The rows come from 4 hidden closed curves, with some noise, and rows from the same curve form a group. Each curve winds through 4 dimensions. The rows are also pushed far along 2 directions, which tell nothing about the answers.
Some rows, each with its group after it:
[ -1 -37  20  -6 -19   6 -14 -30 -27 -23  30  -6  -1  18]	(3)
[ 19  -8  -2  -4 -10   1 -11 -19 -14   1  19   7   0  -2]	(0)
[-22  12  11 -42 -23  17  19 -23 -43 -42  23 -28 -10 -10]	(2)
[-11  12  -8 -40 -44  30  13 -21 -49 -57  37 -18  -8 -20]	(1)
[  7  -5 -19 -13 -15  18   4   7 -20 -23  16   4   8 -11]	(0)
[-15  28  12 -20 -17  37  25  10 -11 -20  18 -23  -1 -32]	(0)
[-19  38  -7  34  44  21   2  48  44  50 -41   9   1 -50]	(3)
[ 26  16 -11 -30 -20   5   8 -21 -23  -7  23   7   0 -13]	(3)
[ 10 -61 -21  28   5 -19 -18 -23  32  -3  10  46  28  48]	(2)
[ -1  16 -10  20  -2  -6 -14 -18  26  13  -1  20  -6 -11]	(1)
[ -9 -43  -5  33  14 -53 -22 -40  42   7 -12  33   7  62]	(1)
[  4  18  17   9  15   7   2   3  17  34  -3  -1   3 -19]	(0)
[ -7  28  11  18   1  -8 -11 -10  26  20  -7   5 -17 -16]	(1)
[-11  55 -17 -31  15  28  11   6 -32  19 -11 -16  -5 -57]	(1)
[ -1 -60  -7  35 -18  -2 -25 -20  27 -27  26  35  17  40]	(3)
[ -6   6 -18  -1  16 -12  -9 -25   2  17  -9  14   4  -1]	(1)
[-21  46  12 -31   4  22  12 -19 -25   6   9 -22 -14 -45]	(2)
[-25   2   6  -4  12 -11  10  -1   8  -2 -17  -8  -1  10]	(2)
[ 22 -13  -8  10 -10  -3 -15  -1   2   4   8  14   4  11]	(2)
[  1 -42 -15  21 -15   3 -10  -7  21 -25  19  30  15  22]	(3)
[-21  13   3 -12   1  10  15   9  -4 -14  -6 -14  -3 -12]	(3)
[ 12 -55  22  27  -5 -27 -15 -42  31   2  25  24  16  56]	(0)
[  0   7  12   6  11 -23 -15 -23   9  25  -8   3 -10   5]	(1)
[ -4  -1   3 -22   3  35  11  25 -39 -10   7 -20   4 -28]	(3)
[ -5  20  29 -10  -7  15   8 -15  -4   5  17 -17  -6 -19]	(0)
[ 22 -43  -2  27  24 -30 -20   5  28  27 -16  26  13  36]	(1)
[-20  24  13  21  30 -25  -5  -7  39  38 -32   2 -10  -2]	(2)
[ 28 -36  16 -14  -4  -6  -6 -23 -33   2  25  -1   9  25]	(0)
[-11   0 -11 -20 -26  23  12  -4 -20 -41  21  -4   1  -8]	(2)
[-33  30  10 -26   3  11  20  -2 -15 -13  -6 -27 -10 -20]	(2)
[ -1  18   2 -37   8   0   9   2 -49  -1  -8 -29 -13 -17]	(0)
[ 10  26 -18  21  34 -22   1   9  51  49 -32  30   6  -9]	(3)

New rows, each followed by its group:
[ -6  39 -22   3  14  16  -1   6  11  24 -13   9  -1 -41]	(1)
[-24   6  10   2  -4 -10   0 -29  13  -8   4   0  -8   8]	(2)
[ -1  -7   5  22 -15 -17 -15 -22  30  -7  11  18  -9  15]	(1)
[-10  64 -15 -14   7  25  10  21 -11  11 -13 -14 -18 -64]	(0)
[  7  11   5 -47  -4   3   7  -8 -64 -12   6 -30 -14 -13]	(0)
[  2 -27   9  23  -5 -16 -20 -31  21   7  12  21   2  24]	(3)
[-16   1  -8   9 -19   3  -1 -16  17 -23  12  12  -1   3]	(2)
[  4 -22  33 -29  -9   6  14 -17 -36 -14  23 -25   5  17]	(0)
[ 20  29 -12 -24  15  -3  17   7 -11  23  -9   2   3 -20]	(3)
[ -6  41  -5 -36  -1  41  17   6 -35  -2  12 -17  -4 -59]	(2)
[ 14  22  21 -40   5  21  13   4 -55  15  11 -34  -8 -33]	(0)
[  7  16 -15  10   8  17   2  31  12  15 -11  11   3 -29]	(1)
[ -4  31   9  -1  39 -16   6   9  15  48 -35  -5  -4 -17]	(3)
[ 14 -26 -22   7 -22 -12 -19 -26  -3 -23  21  23   1  19]	(0)
[ 21 -46   1  12 -26  -6  -8   4   3 -30  23  17   5  33]	(1)
[ -2  68   1   5   2  13   1  35   5  29 -26 -19 -26 -50]	(2)
[ -3  26 -23   2   8  12  -4  -4   5  13  -3  14   0 -30]	(1)
[ 17 -17 -21 -42 -36  34   5 -10 -66 -49  45  -5   8 -11]	(1)
[-12  13  18 -23   7  33   6  18 -40   3   3 -31  -8 -35]	(3)
[ -7 -31  -3  -2 -16 -13   3 -20   4 -34  15  10   7  35]	(3)
[  9  13  -1 -48 -19  43  23  15 -64 -27  27 -29   2 -33]	(0)
[ 14 -35 -18  41  26 -28 -13  28  44  26 -34  32  19  40]	(2)
[ 25 -40   7 -38 -46 -19  -1 -63 -47 -48  52   4   3  48]	(3)
[-21 -26  -6  10 -18 -10  -2 -33  21 -31  15  18   7  31]	(2)
[  6   9   9  13 -12 -21 -12   1   7   4 -11  -5 -17  17]	(2)
[-16  -2 -16   1 -10  10   9   5   9 -24   3   7   5   0]	(2)
[  9 -11   1  48  39 -38 -22   4  58  57 -34  33   3  19]	(1)
[ -5  67   4 -10 -14  19  10  40 -13   3 -21 -33 -27 -46]	(2)
[  8 -14  17 -10 -28 -16 -12 -38 -23 -19  22  -7 -14  28]	(2)
[ -7  24 -16 -12  -6  31  15  32 -11 -15  -1  -7  -1 -36]	(1)
[  1  21  -3 -34  -2  36  22  26 -39 -10   8 -25   2 -38]	(0)
[ 11  11  -5  26  36 -18  -8  34  28  49 -41   9  -1   1]	(2)
[ 10 -49   9  -3 -41 -26 -12 -35 -23 -46  27  -1  -5  63]	(2)
[ -8   7  16  -1 -19   9   3 -21   7 -11  21  -4  -3  -5]	(0)
[ 18 -28  -6 -36 -14   4   3  -6 -56 -29  21 -12   4  13]	(0)
[ 30 -36  -8 -21 -29   8  -5   2 -48 -31  26  -3   7  23]	(2)
[-10  32  20 -17 -23  25  12 -15 -12 -16  24 -21 -12 -30]	(0)
[-14 -15   9 -26 -19  -2   9 -23 -32 -36  19 -16  -3  21]	(2)
[-21  47 -19  -3   6   9   9  15   8  -2 -19  -5 -15 -40]	(0)
[-29 -10  -9  26   6 -14  -1 -14  50  -6 -10  22   7  21]	(2)
[ -3 -37   1 -17 -33  -2   5 -29 -22 -50  31   2   6  33]	(3)
[ 17  31   5 -17 -39  21  -4   1 -38 -18  20 -20 -21 -24]	(2)
[  2 -10 -12 -15 -39   1  -8 -34 -24 -48  35   0  -8   6]	(0)
[  0   5  -8  17   5  15   5  16  29  10  -2  14  11 -14]	(0)
[ 28 -26  -3 -11 -11   7 -11 -15 -25  -3  25  12   9   5]	(3)
[ 11 -11   3 -11   4  25  -4  11 -27   6  10  -4   6 -17]	(3)
[ -9  -2 -20  23  48 -24   1  31  37  34 -50  14  10   8]	(0)
[ 15 -15   6  -8  21  -9   0   3 -15  23  -7  -5   6  11]	(0)
[  0  49   0 -24 -23  28   1 -17 -31  -5  22 -13 -23 -52]	(1)
[  1 -89   7  21 -35 -12 -28 -43   1 -48  44  23  14  65]	(3)
[ 23 -65   2  32  31 -44 -20 -12  35  32 -12  33  23  64]	(0)
[-11  30 -13 -10 -11  10  16   0   7 -14   3   1  -2 -21]	(3)
[ 26 -37   1 -19 -20  18 -11 -15 -43 -16  37   3   9   5]	(3)
[-30  23 -11   6  50   7  18  17  33  35 -34   9  12 -31]	(2)
[  2 -49  -5   7 -35 -10 -16 -59   3 -40  46  30  10  43]	(2)
[-21  42  15  38  37 -22   0  25  62  49 -50   1 -20 -15]	(1)
[-35  59   5 -38 -15  37  26  -3 -29 -26   8 -33 -18 -57]	(2)
[-11 -12  -7  17  16 -35 -15 -35  25  14 -14  19   2  28]	(1)
[ 21  26 -11 -27  11   0  16   5 -18  18  -5   0   2 -20]	(3)
